The rows come from 6 hidden closed curves, with some noise, and rows from the same curve form a group. Each curve winds through 8 dimensions. The rows are also pushed far along 5 directions, which tell nothing about the answers.
(in the rows, 128 means zero)
Some rows, each with its group after it:
[121 153 118 122 137 182  80 150 137  96  60 124 118 136 135 141 106  63
 123 170] | (3)
[157  99 136 132 105 111 113 125 201  99 139 120  57 181 126 125 152 173
  68 137] | (1)
[103 109 146 150 180  94 165 124 147 161 143 139  64 115 100  97 151 185
 117 130] | (5)
[106 153 109 128 104 111 147 120  97 180 189 133 157 108 131 132 112 105
 170 126] | (2)
[165 116 126 109 104 127 151 118 141  95 170 131 176 140 170 150 127 127
 118  90] | (5)
[107 145 142 124 146 137 191  49 101 152  92 158 173  80 197 100  87  97
 111 119] | (4)
[143 125 124 142 119 153  36 185 109  62 169  96 131 160 102 165 137  99
 155 117] | (1)
[152 142 140 107  66 151  53 113 125 124 152  84 123 192 143 142 106  97
  80 153] | (0)
[158 105 121 106 150 140 105 134 117  76  89 143 175  79 123 138 107 119
 115 105] | (1)
[113 116 116 120 120 137  47 187 124 104  89 130 106 134  80 132 119 102
 148 165] | (2)
[111 132 124 118  89 151  58 165 136 110 163 115 107 197 130 142 118  89
 143 153] | (3)
[173 117 162 123 126 113  93 168 171  76 139  90 120 152 105 139 142 123
 107 143] | (1)
[119 104 121 100 156 124 131 145 144 162 119 144 103 122  80 117 135 196
 130 118] | (5)
[117 156 135 161 110 123 159  74  99 152 231 128 120 142 182 108 124 152
 112  81] | (5)
[118 146 136 158 113 125  93 130 111 140 194 107 120 135 125 154 132 103
 164 144] | (0)
[150  92 151 123 143 103 142 144 160 101  92 128  97 139 123  99 127 123
  71 144] | (4)
[131 135 127 105  88 155 107  82 139  88   5 111 140 151 167 138 112  58
  88 182] | (4)
[173  78 157 122 195  96 175 160 162 118 178 124 151 132 113 146 160 170
  90  94] | (3)
[ 83 119 116 136 213 142 175 145 138 198 103 156 106 114  96 118 139 152
 153 138] | (3)
[129 121 129 157 118  99 145 142 133 115 218 128 109 140 123 124 161 182
 158  80] | (5)
[113 133 106 162 128  88 184 116 118 154 251 132 117 119 141 141 147 140
 150  93] | (0)
[122 136 122 114  87 124 138  92 130 149  98 128 114 147 146 100 112 124
  98 141] | (0)
[157 100 146 136 135  75 168 130 131 133 139 131 137 106 103 104 158 199
 101  94] | (2)
[ 93 168 114 156 125 148 112 141 102 130 129 124 134 114 127 136 126  89
 194 139] | (1)
[124 132 109 110 173 175  90 189 103 121 126 132 169 110  96 168 120 101
 182 121] | (3)
[116 101 134 140  99 108  79 135 150 112 157  99  51 181  96 121 143 139
 126 150] | (0)
[124  94 167  90 144 129 139  88 166 141  58 130  93 149 135  87 103 137
  81 157] | (2)
[113  93 152 142 174 101 182 135 163 132 123 135  89 143 111  99 164 185
 132 113] | (2)
[ 94 116 117 112 195 151 128 163  92 126 102 145 173  87  93 138 121 120
 194 107] | (5)
[145 121 141 131  92  83 144 105 176 171 190 114  78 168 131 115 134 151
  73 155] | (1)
[111 104 153  90 181 132 140 144 164 147  35 135  92 138 102 101 121 132
  86 175] | (1)
[156 123 140 100 144 133 158  99 146 109  78 128 185 116 149 141 139 155
  96 110] | (4)
[124 118 115 137 161 126 190 125 152 146  94 150 132 120 128 111 151 167
 134 107] | (3)
[120 134 160 131 132 125 196  72 140 166 107 148 141 119 183  94 110 125
 122 132] | (0)
[177  97 134 132 139  94 110 182 170  78 122 107 104 148  83 136 172 168
  69 129] | (1)
[108 138 119 125 144 144 102 155 117 148 135 147 126  78  98 141 109 121
 205 139] | (2)
[121 147 125  98 101 159 128  89 105 104  61 131 209 118 179 141  96  58
 143 138] | (2)
[ 87 129 113 137 145 146  97 171 142 182 147 125  79 158  80 127 127 119
 189 163] | (4)
[162 127 150 112 113 121 131  95 182 118  39 104 130 137 143 126 117  80
  66 192] | (3)
[113 121 158 163 136 125 135 109 138 144 180 118  71 150 135 108 137 148
 158 122] | (3)
[ 99 129 141 165 131 127 121 129  79 148 242 138 116 126 131 123 135 168
 199  75] | (0)
[136 173 115 128  87 154 127  87 129 138 126 126 131 140 179 135 111 103
  88 143] | (4)
[100 126 126 104 152 168  74 170 139 121 104 144  97 120 107 131  89  87
 169 165] | (4)
[132 142 130 121 118 121 172  75 128 139  93 153 165  80 169 120 111 123
 121 128] | (2)
[119 112 160 126 131 102 187  56 118 142  67 129 137 136 167  78 123 132
  64 128] | (1)
[ 97 157 114 156 116 140 141  88  90 205 190 139 141 118 140 127 125 152
 177 107] | (2)
[154 116 133  86 121 122 130 130 121 112  50 123 193 110 117 137 128 124
 110 134] | (3)
[117 158 133 153  73 118 147  69 108 170 248 132 122 142 189 124 109 122
 145 109] | (3)
[151 155 128 126  77 125 106 125 122 108 171 115 129 150 154 133 121 119
  89 123] | (2)
[160 133 130 118  75 100 108 111  67  91 167 112 212 103 151 145 110  87
 114 102] | (4)
[151 138 115 112  88 112  98 137 133 112 130 100 143 140 125 150 115  67
  96 165] | (0)
[134 143 129  92 125 159 108 124 123 135  73 127 174 124 131 121  96 102
 116 140] | (4)
[159 105 115 125 149 125 134 191 152  87 134 129 155 131 101 151 159 149
 149  99] | (3)
[113 171 110 131 103 163 112  97  86 135 117 116 180 128 156 154 125 103
 150 122] | (4)
[120 129 129 127 111 104 186  73  97 107  94 151 185  84 175  95 112 118
 128  94] | (5)
[142 103 157 120 154 109 145 111 136 133 170 115 138 138 135 126 124 131
  96 118] | (5)
[110 122 129 132 113 114 154 107 142 164 151 126  98 180 138 101 141 161
  98 124] | (2)
[115 123 114 122 146 143  92 180 104  91 138 152 116 100 102 137 122 137
 166 106] | (4)
[132 124 140 125 103 111 125  47 149 150  89  91  86 171 144 112 124 114
  23 177] | (0)
[156 121 165 108 116 152  91 112 143  74  73 103 143 155 148 137 128 119
  94 139] | (0)
[ 90 119 138 141 163 134 162 106 170 148  82 143  63 141 136  97 125 122
 122 164] | (5)
[139 124 146 147  80  95 105  64 153 148 181  77  52 199 140 118 138 133
  29 162] | (0)
[147 136 110 125  73 119 107 143 131  99 160 129 124 135 136 143 132 126
 132 123] | (5)
[155 103 125  85 136 121 158 132 124  87  64 142 176 105 133 120 122 135
  98 101] | (0)
[123 132 122  96 137 123 146 132 125 159  97 131 161 100 110 130 115 114
 147 143] | (2)
[108 147 127 149  83 116  96 123 122 128 124 115  70 170 135 105 127 102
  89 167] | (1)
[147 161 121 109 104 151  93 126 125 119  73 112 135 139 132 130 116 108
  62 156] | (1)
[139 115 121 158 126  94 162 130 130 156 233 146  95 122 131 102 127 168
 115  88] | (3)
[ 89 158 108 157  98 139  92 128 110 170 182 113 107 176 133 139 122  83
 142 163] | (2)
[145 112 162 114 134 113 151 106  88 123 103 140 197  89 145 111 116 137
 126  99] | (0)
[148 138 153 133 125 132 149  77  79 108 105 125 205  86 166 123 123 132
 129  87] | (2)
[128 149 114 145  66 111 142  92 128 144 172 135 103 140 163 119 126 133
 116 125] | (5)
[148 109 103 108  84 115  48 215 132  80 218 118 123 141  75 173 130 123
 195 117] | (0)
[132 155 113 145  85 154  61  94 107 127 142 110 127 127 138 126  93  90
 127 139] | (1)
[119 126 143 119 117 116 145  80  87 117 119 125 197  97 152 127 116 115
 157 103] | (5)
[140  97 127  88 145 131 135 137 146 125  85 146 127 121 105 126 136 189
 119 109] | (5)
[131  97 122 125 115 133  51 218 161 103 179 102  64 198  63 150 151 139
 169 141] | (5)
[148  89 146 130 130  79 138  95 146 133 175 101  92 155 116 124 144 156
  56 129] | (0)
[126 128 100  99 164 132 153 159 105 139  78 161 188  83 110 135 126 133
 121 114] | (3)
[110 111 149 151 169 117 139 155 182 146 152 127  44 149  94 108 152 170
 148 144] | (1)
[ 96 108 140 125 138 124 154 112 153 141  99 140  99 151 134 101 130 139
 144 137] | (2)
[178  83 157  92 145 116 106 175 138  59 133 131 141 104 103 139 131 166
 125  91] | (3)
[165 139  97 137 131 115 131 181  99  89 219 142 206  68 118 180 146 145
 180  60] | (1)
[153  84 136 130 161 114 123 186 133  74 155 126 116 140 108 144 146 129
 119 107] | (4)
[154  87 135  70 139 129  95 179 167 100  50 125 142 140  80 141 132 138
 113 154] | (3)
[142  78 153 146 166  81 192 144 172 157 216 131 102 150 110 115 163 194
 130  96] | (4)
[ 86 130 131 135 123 138  95 135 135 174 111 113  67 172  95 100 126 129
 147 167] | (1)
[135  98 142 130 158 120 137 153  96  75 134 129 167 114 125 138 149 141
 158  78] | (5)
[105 115 120 102 151 164  64 197 150 157 151 136  81 153  68 127 108 142
 182 145] | (4)
[169 132 134 102 104 125  99 153 128  81 148 115 198 116 126 158 128 125
 136 106] | (4)

New rows. What belongs after each?
[150 131 169 119 111 127 134  71 133 134 106 111 130 124 151 104 113 142
 102 129] | (2)
[147 156 121 108 115 131 135 101 103 110  77 111 214 106 142 132 127 118
  96 113] | (5)
[118 125 142 170 105  79 175  83 113 140 201 137 122 107 159  94 125 134
 139 103] | (1)
[142 147 126 119  96 155 100 131 147 108  90 102 149 168 147 146 121  66
 121 165] | (4)
[168 150 129 103  73 132  87 140 131  78 119 109 149 137 144 143 117 105
  92 134] | (2)
[146 143 166 142  93 123 120  74 105 135 172 104 137 130 160 115 114 133
 124 111] | (2)
[144  96 159 116  98 107  94  92 160  98 168  95  75 178 147 127 108  97
  64 157] | (0)
[178 138 146 118  78 114  78 155 116  86 164 113 169 119 131 152 124 117
 120 123] | (0)
[146 130 145  94 115 133 130  74 165 167  66 126 119 134 145 112 103 129
  50 173] | (2)
[ 98 193 113 156  71 160 113  52  82 205 155 116 149 141 172 130 106 100
 147 144] | (2)
[137 127 128 136  96  98 130 111 169 147 189 100  75 173 134 132 128 105
  83 166] | (0)
[137 111 127 140 153 123 137 158 103  87 143 151 168  97 124 138 150 165
 155  73] | (2)
[165  83 148 102 156  95 155 137 167 145 166 148 126 108 106 126 133 194
  96 107] | (2)
[ 88 151 128 163 124 135 118 135 114 152 164 114  89 157 120 119 140 122
 176 135] | (2)
[ 76 120 103 126 163 152 129 138 119 140  89 132 101 133 102 128 131 115
 174 137] | (0)
[ 71 137 133 155 170 139 129 112 119 192  79 147  72 102 102  92 119 135
 155 168] | (2)
[167  81 158  82 183 111 139 173 163 110  82 116 151 117  76 135 144 162
 112 126] | (2)
[107 131 115 122 115 115 158  85  96 159  94 162 166  87 151 104 104 123
 122 124] | (2)
[131 118 117  98 160 129 171 119 108 120  65 157 177  85 134 104 116 151
  95  92] | (5)
[160  94 140 115 117  93 118 164 144  65 197 118 165 127 118 140 133 136
 152  90] | (5)
[131 101 123 123 155 140 108 176 132 101 158 131 113 138 114 160 132 110
 146 125] | (4)
[137 120 133 134  83 126  52 158 126 146 223 105 102 166  91 142 129 148
 172 126] | (2)
[109 141 129 142  96 130  99 132 110 136 171 133  84 132 126 112 118 140
 165 124] | (3)
[141  75 145 102 143 115 116 180 167  77 144 130 126 152 102 139 143 146
 156 115] | (2)
[184  64 155  89 175 107 104 219 164  61 115 103 146 153  60 151 167 173
 103 106] | (2)
[101 107 135 141 183 133 127 163 178 156  74 133  25 168  81  90 149 167
  94 168] | (3)
[135  91 120  98 148 115 150 128 143 128  88 156 120 120 117 113 130 169
  80 117] | (1)
[132 127 133 103 102 130  72 167 122  80 108 111 134 137 112 135 107  74
 139 155] | (2)
[183 136 142 133  98  94 164 105 110  58 153 105 225 115 170 143 154 138
  96  66] | (5)
[ 99 144  86 139 160 152 107 204 105 133 121 136 157 116  84 161 142 102
 202 132] | (3)
[141  99 118  92 152 139  89 213 134  78  79 121 153 147  73 149 151 140
 136 121] | (2)
[ 95 143 135 135 144 124 183  58 101 169 162 149 156  87 168 115 110 138
 155 103] | (5)
[ 55 177 115 167 128 161 125  97 129 182  95 130  65 144 140 107 119  90
 171 183] | (1)
[152 139 120 131  94 130 120 119  88  98 193 117 190 123 173 173 111  62
 130 113] | (4)
[130 126 155 108 159 125 147 111 122 129  53 134 145 104 136 118 121 120
  82 150] | (3)
[148 112 126 102 123 104 138 149 173 118 107 123 131 152 121 137 138 122
  78 157] | (2)
[112 130 144 147  78 136  60 132 161 158 242  90  53 213 122 145 122 109
 169 165] | (0)
[136 120 132 141 147 119  84 184  93  93 143 125 154  92  88 147 134 113
 169 120] | (2)
[186  99 155  82 129 137 119 139 152  70 111 114 188 145 143 145 125 131
  91 105] | (4)
[173  90 175 113 147 106 160 154 183  96 152 135 126 139 136 123 143 166
 114 109] | (0)
[ 90 155 122 145  81 125 124  85 106 150 174 125 129 137 159 105 100  94
 167 130] | (5)
[ 85 169 117 153 140 139 167  80  98 158  95 141 146  88 157 126 128 108
 158 137] | (5)
[ 92 145 112 123 114 133 137 106 166 185  81 130  78 171 132 109 121 107
  87 196] | (2)
[109 123  84 129 170 123 162 167 117 116 142 153 142  83 100 157 151 144
 181  96] | (0)
[131 166 114 143  86 113 142  96  92 172 187 122 163 133 163 131 117 104
  91 128] | (3)
[128 125 112 118 110 110 162 120  97 129 138 146 164 104 137 113 122 143
 140  88] | (0)
[109 124 126 114 120 133 143  99 127 149 114 136  97 145 142  99 107 126
 104 132] | (0)
[140 135 134 145 159 118 135 166  96  86 190 130 198  79 125 163 143 121
 185  84] | (4)
[102 128 124 132 122 131 150 126 123 145 168 151 101 142 137 108 136 178
 158  93] | (1)
[144  90 131  98 161  94 141 190 159 137 175 133 128 115  73 141 139 163
 157 120] | (2)
[152 107 131  96 112 128 107 118 175  95 133 119 108 149 136 151 119 124
  94 145] | (0)
[141 160 119 114 116 140 108 125 106 123  12 118 170  97 113 125 125 108
  97 157] | (2)
[125 118 127 137 128 107 150 109 192 150 164 112  46 174 127 127 143 137
  84 161] | (0)
[153 147 140 124  66 120  81 119 140 110 103  84 152 147 129 146 122  69
 123 178] | (2)
[153 122 123  94 129 167  64 122 143  81  27 123 142 113 121 132  93  90
  87 157] | (1)
[112 178 132 139 104 147 153  69 109 183 158 112 144 136 169 126 116 111
 143 132] | (2)
[ 64 140 108 150 165 153 115 137 137 173  97 141  64 135 105 124 125 101
 162 181] | (1)
[143 121 107  92 172 152 191 125 153 107  33 166 178  91 150 137 130 140
 107 109] | (5)
[ 71 170 111 155 129 157  97 116  96 179 118 129 112 115 119 140 117  88
 193 170] | (0)
[180 136 160 131  71 106  84 137 117  78 122  73 172 162 138 139 134  73
  84 152] | (0)
[139 115 123  69 142 170  82 173 157  92  37 138 147 112 100 157 111 111
 157 157] | (3)
[120 138 139 119 139 129 181  68 110 153  30 122 171 132 157  97 130 127
  70 133] | (2)
[127 118 158 156 133  98 159 110 156 127 187 124 106 138 148 114 137 137
 135 123] | (4)
[176 121 149 117 100  99 159  92 152  95 134 132 171 107 171 134 127 131
  83 117] | (2)
[123  94 140 141 153 129 113 156 162 129 183 122  43 180 115 135 137 134
 116 143] | (4)
[143 136 138 152 101 131  92 131  99  91 176 116 150 140 147 142 136 125
 134 100] | (2)
[145 107 178 125 132 104 167  74 112 140 113 134 160 115 159  91 123 160
  89 106] | (0)
[133 143 125 147  87  80 185  70 118 182 198 128 149 123 165 117 129 133
  99 119] | (1)
[145 113 131 116 119 101 124 155 102 131 172 122 168 116 102 142 142 152
 155  99] | (3)
[126 153 132 150  98 120 115 110 102 162 179  96 156 150 139 133 122  89
 133 142] | (4)
[138 124 119 121 119 120  94 162 112 153 228 136 133 110 101 151 115 145
 164 111] | (2)
[124 155  98 145  72 143  92 109 123 111 130 125 118 148 151 138 125 108
 125 137] | (1)
[ 93 125 124 134 135 138  89 156 114 164 135 124 121 120  83 137 119 109
 217 155] | (2)
[136 131 133 128  54 116  79 124 146 138 201  98  63 202 131 115 116 120
 102 150] | (0)
[118 163 118 134 134 154 112 155  89 117 127 113 174 110 120 156 134 102
 190 116] | (2)
[112 102 121 145 114  91 109 137  87 109 229 126 122 112 110 139 129 127
 179  93] | (0)
[113 117 119 144 163 129 137 164 150 133 105 143  74 144 102 102 143 155
 108 133] | (3)
[153 131 119 125  88 123  56 185 138  88 182  92 138 186 115 174 137  78
 110 156] | (2)
[158 133 153 109  92 143  53 148 130  95 142  97 123 139 110 140 111 116
 147 139] | (2)
[125 129 131 105 125 165  66 154 133 118 125 120 103 165 119 137 110 117
 115 146] | (2)
[122  87 138 122 152 110 107 175 179 104 104 137  62 126  75 109 132 147
 146 153] | (1)
